The first 9 rows are patterns. Each new row is the sum of 3 different patterns, raised or lowered, with some noise. Before adding, each is slid sideways (what falls off one end comes back at the other) and multiplied by a number that may be negative. Names go in the order of the patterns.
Some rows, each with the names of its patterns after it:
[  4 -10 -12   7 -15  17 -12 -17  27   3 -11  -1 -15  16  18   9  -3  27
  18   1  -2 -15   5   7  37 -21  10 -24   4] : (1)
[  0   0  -9   7  18   4 -10   1 -24 -17  12  -6 -15   2  -1 -22  -9 -27
   8  -1 -19   6   4 -20   8 -16  11  -9  -1] : (8)
[ 21   8  33 -18  -4  -5  18  -4  -4  -8   5   3 -27  -8  26  28  24  -1
  16  -8 -27  15 -18   2  -6   3   0  -3 -33] : (4)
[ 20 -23   2  19   9   1  -6  -3 -23  -7   9 -20  14   9  16   6 -15   6
 -10  14  -3  10  34  -5  -2  12   0  -1  -1] : (5)
[  0   4  -9  22   0 -15   9  16  19 -15   4 -13 -12  14  14 -18 -18 -13
  -4   0  29  -5 -16  -2  -6 -19  -4  -6   1] : (0)
[  9  27  11   1  20  -2 -23 -16   3 -17  -7  -7  -3 -46  -1 -15 -12  -1
   3  30  16  12  21   4  -1  23  -5 -29   8] : (6)
[-19  -7   1   7   8  -3 -21 -10   8  17  21  31  21  15  11  -1   3  29
  -2  -2  -2 -15   9   5  12   4 -15   0   3] : (3)
[  6  -6   0 -18  26 -12   2   0 -12  36  -7  28   0  -4  -9 -15  14   2
 -11  20 -10  29 -11  13  32  11 -26  29  -2] : (7)
[ 31   2   8  25  -9 -10  13   7  29   6  21   4   0 -22   2  11   6 -10
  -6 -19 -13  19  15 -23   1  27  28  -1  -1] : (2)

New rows. What belongs after each?
[ 33 -12  19   7  -7   3  -8  18   1  -8  19   3  23   0  31  34   8 -17
  12  -3  24   1  -6 -14  16 -27  -5 -14  -4] : (8) (3) (7)
[-26 -35 -42 -15  -3   2 -10 -43 -36  10 -29 -28 -62  -6 -17 -49 -23 -61
 -68 -16 -22 -34 -29 -70 -42 -23 -27 -30 -20] : (0) (6) (2)
[ -2  -8 -64 -71  -8 -30 -42 -29 -40 -50 -11 -29  -3  -1  -8 -32 -36 -29
  -5  13 -28 -38 -24 -20 -33  -8  19 -14 -25] : (4) (3) (2)
[-13  31  10  -7   4  10  48  10  -4 -16 -37   8  13   4  11   5  25   5
  24  13 -10  15  17 -13  10  -9   7  10  12] : (8) (4) (0)
[ -1 -42  -8 -23 -43 -16 -25   5 -17   6 -39 -50 -51 -11 -42 -30 -34 -16
 -53   8 -52 -42  -6  -4 -36 -24 -16   4 -20] : (1) (4) (5)
[29  1 39 14 32 33 36 10 50 40 29 39 11  2 11 54 16 41 24 54 30 30 11 35
 27 39 12 21 31] : (1) (4) (3)
[-17  12  -3  28  12   9  25  26 -15  22  -9  38  -1  23   5   8  22  36
  19  27  15  38   1 -11  42  17   7  38   5] : (1) (8) (2)
[-25   0   2 -66 -17   3 -24 -39 -23  -4   2   2  25 -40 -30 -15 -55 -39
  19 -22  -5  -7 -19 -32   0 -44 -46 -21 -30] : (5) (0) (6)
[  0  -7  -2 -15 -22   7 -35 -20   6   0  27 -13  19 -17 -19  -4 -34   5
  -4  -5  -4 -14 -18  -6  10  36 -22 -34  -1] : (4) (0) (7)
[ 18 -50 -39 -58 -43 -15 -22 -34 -29 -16 -26 -32 -17 -33 -20  11 -39 -18
   9 -31 -44 -43 -23 -28 -47 -25 -47 -62  -7] : (5) (0) (6)
[  3  12   3  16  12  32  23  35  22  20  24  33   6  46 -11  17   1  19
  10  30  -8  22  20  39  17  22  22  30  -2] : (4) (0) (7)
[-27  -1   7   4  -3 -26 -16 -27 -34 -31   9 -44 -30  -4 -30 -30 -37 -20
 -16 -48 -13 -10 -20 -29  -7  -4 -21 -17 -14] : (6) (3) (7)
[-13  30  39 -12 -26  51   1  23  34 -33 -46  17  16  35  -6  19  -4   1
 -48 -17   0   9 -26 -15 -15 -53  11 -16   3] : (1) (0) (2)
[ -4 -11 -15 -14  19 -23  -7  13 -15 -21   3 -27 -15 -15 -14  33  -5  13
  -2 -11 -24 -17  23  -6 -16   2 -26  -4 -21] : (6) (7) (2)
[  0 -26 -40 -34 -40 -36  22 -25 -40  36  11   1 -34 -32  30 -11   6  31
  16  -7  17   0  12   1  53  25 -14 -13 -26] : (1) (6) (2)
[  1  -4  39  -4  12  -8 -16 -14 -22  17   6 -13   1  -3  30  -2  31  25
   7 -15  18   8   4  -4  20  -7  26 -14   3] : (5) (3) (7)
[-37  -6  -2  40  23  -8 -20   4  -6 -14 -10  22  27 -16  16   8  29  16
   7   0  21  30 -28  -7 -26 -14  20   0 -19] : (1) (0) (6)
[-14 -30 -11 -21  -1 -29 -15 -30 -20  -4 -35 -21   8 -11 -11 -27 -28 -39
 -28 -15 -45 -28  -7  -9 -34 -32 -55 -17 -29] : (1) (8) (5)
[-29 -35   3 -16  -5 -14 -16 -21 -14 -21  -9  -8 -11  -1 -26 -17   5  -9
   4 -18 -12  -4 -24 -11 -11   0   5 -19   1] : (8) (4) (7)
[-11 -26  25 -34 -20 -18 -13  16  -7  29 -28 -41 -15 -37 -25 -43 -19  13
 -54  14 -31 -23  16   1 -44  15 -48 -18 -50] : (4) (7) (2)
[ 56  39  40  49  28  -5  33  -8  21  26  32  18  22 -14  58  15  57  21
  28   8  52   6  17  15  36  27  24  19  57] : (4) (3) (7)
[ -3 -12  10 -25  24   2  -9   2 -25  -9  -4 -12  18  31  -9   2  27  19
  -9   7 -17  41 -16  31 -27  26 -31  19 -12] : (1) (4) (7)
[-29 -42 -52 -28 -31 -14  -1  -5 -56 -30 -40 -14  -4 -20 -15 -40 -24 -12
  -3 -13 -12  -9  13 -19 -31 -32  30  -5 -18] : (4) (3) (2)
[15 32 22  5 30 26 12 36 29 12  9 -3 38 28  2 34 30 14 36 11 23 16 21 33
 40 29 36 42 39] : (8) (0) (3)
[ -9 -16  -7  -6  -7 -20 -25 -28   7  -1  -5   1   3 -25  15  -4   3  -4
  17  13  -6  -9  -4  11  22   4 -10 -37 -30] : (8) (0) (3)
[ -8   8  40  -7  23 -16 -15  17   1 -43 -30  16 -25 -22  10  14   8  -5
  15 -10 -46  -7 -39 -18 -16  -3  15  -4 -56] : (8) (4) (2)
[-34  14  -3 -18  -7  -6   6  15 -21   0 -23  -1 -44 -21   0 -11  -9  -3
 -35  -3  -3  -4 -10  -1  14  -1  -9  11 -11] : (4) (5) (3)
[-17 -19  -2 -37 -36  19  -8 -24 -32  -4   1 -40  -4 -27 -16 -28 -33 -19
 -24 -41  -5  -2   2 -36  -2 -24 -34 -28 -18] : (4) (5) (2)
[-23 -13 -10  23   6  28  18  29   7   3   3   6  29   2   3  18  -2  15
  31  11  -7  20  31 -24   0   9  17  14  20] : (1) (5) (3)
[-41 -14 -18   3 -20 -56 -32 -39 -12 -24  -6  10 -33 -15 -16 -24 -18 -23
   5 -39 -31  -3 -32 -19 -21 -29 -47 -34 -13] : (8) (4) (5)
[ -2  15  29  29  16   8  10  21   4  30 -12  29   5 -14  21  35 -18  20
  11  34  13  34  -7  11  13  26  19 -24  24] : (8) (0) (7)
[-16  29 -25  13  12   0   6 -30   5 -13  -4  26  22  -3  -1  -3   7 -18
   0 -25   4  -3 -47 -14  19 -42  13  -4  -3] : (1) (5) (7)
[ -9  23  34   1  17  49  32  11  -5  -7   9  25  41   1  31 -15  11  10
  -3  -1  16  13   4 -11   3  38  19   6  20] : (1) (5) (3)
[ 10  -1   5  12  10  32  37   8  28  10   3  29  14 -13  23  23  36  16
   4  29   7   9  17  -2   0 -14  12  10 -30] : (1) (6) (7)
[-24 -22   5   6  14  -3  11 -35 -41  20  -1 -31 -13 -19 -18 -47  -9 -41
 -41 -17   1  -1 -25 -53 -56  -4 -25  17  15] : (1) (0) (2)
[  5 -22  -5 -20 -16 -27 -39  -5  -6 -29 -27 -37  -7  -8  18   0 -24   0
  -9  -2  -2  21 -19 -13  12 -32 -13 -24 -28] : (5) (0) (3)
[-34 -42  -7 -10 -14  -9   7 -44 -29 -43  -2 -42 -26 -10 -16 -79 -27 -27
 -24 -34  -9   3 -24  12  -4 -23 -18   3 -39] : (8) (4) (6)
[-20 -30 -17   0 -54 -51   8 -12 -51 -44 -43 -20 -48  -8 -11 -19   1   6
 -12 -24 -51  -1 -55 -35 -14 -13 -23 -25 -16] : (8) (3) (2)
[-12  24  10  28  12 -12  37  35   2  18  10  36  36  51  27  42  24  27
  -6  -5  18  17  54 -19  -1 -11  13  22  20] : (1) (6) (3)
[ 42  20  28   9  -7  14  48  44  30   3 -13  14  -6  12  10  24  30  -1
  12  20  -1  56  37 -22   8  44  52  31   3] : (1) (3) (2)
[ -1 -44  -7 -60  -6 -30 -52 -36  -2 -36 -18 -48 -35 -36  -8 -66 -11  -3
 -26   9 -44  -4 -44 -18 -17  10 -14 -43 -50] : (4) (3) (7)
[-19 -41 -12 -30 -24 -40   5 -52   7 -28 -34  -7 -28 -23 -19 -35 -11  12
 -40 -38  -6  -6  -5 -40 -49 -31 -31 -54 -35] : (1) (0) (7)
[ -4 -19 -44 -15  18   0  -9   5 -46 -37  13   5 -48 -30  -9 -31 -50 -53
 -27 -45 -35  -6 -24 -49 -32 -15 -31 -31 -32] : (8) (6) (2)
[24 -3 13  9 11  3 12 30 -4  3 -2 16 35 -2 23 41 10 11 12 18 14 24 21  5
  9  4 13  7 -3] : (8) (3) (7)
[ -9  29  34  35  35  37  23  22  19   9  13  52   9  23 -24  46  19  22
  21  11  16  41  39  34  16   8 -23  35  24] : (8) (0) (7)
[-13  13   4   7  33   5  25  11  36  32  32  15  28  15   3  18  21  58
  31  18  14   4   7  -6  18  22  -1  25   7] : (8) (4) (6)
[ -5   2   6 -40   8  28  23 -11  11  39  -1 -12 -10 -18  -7  23 -13  33
 -26  19  -1 -11 -31   1  -8  23 -30 -25 -14] : (1) (4) (2)
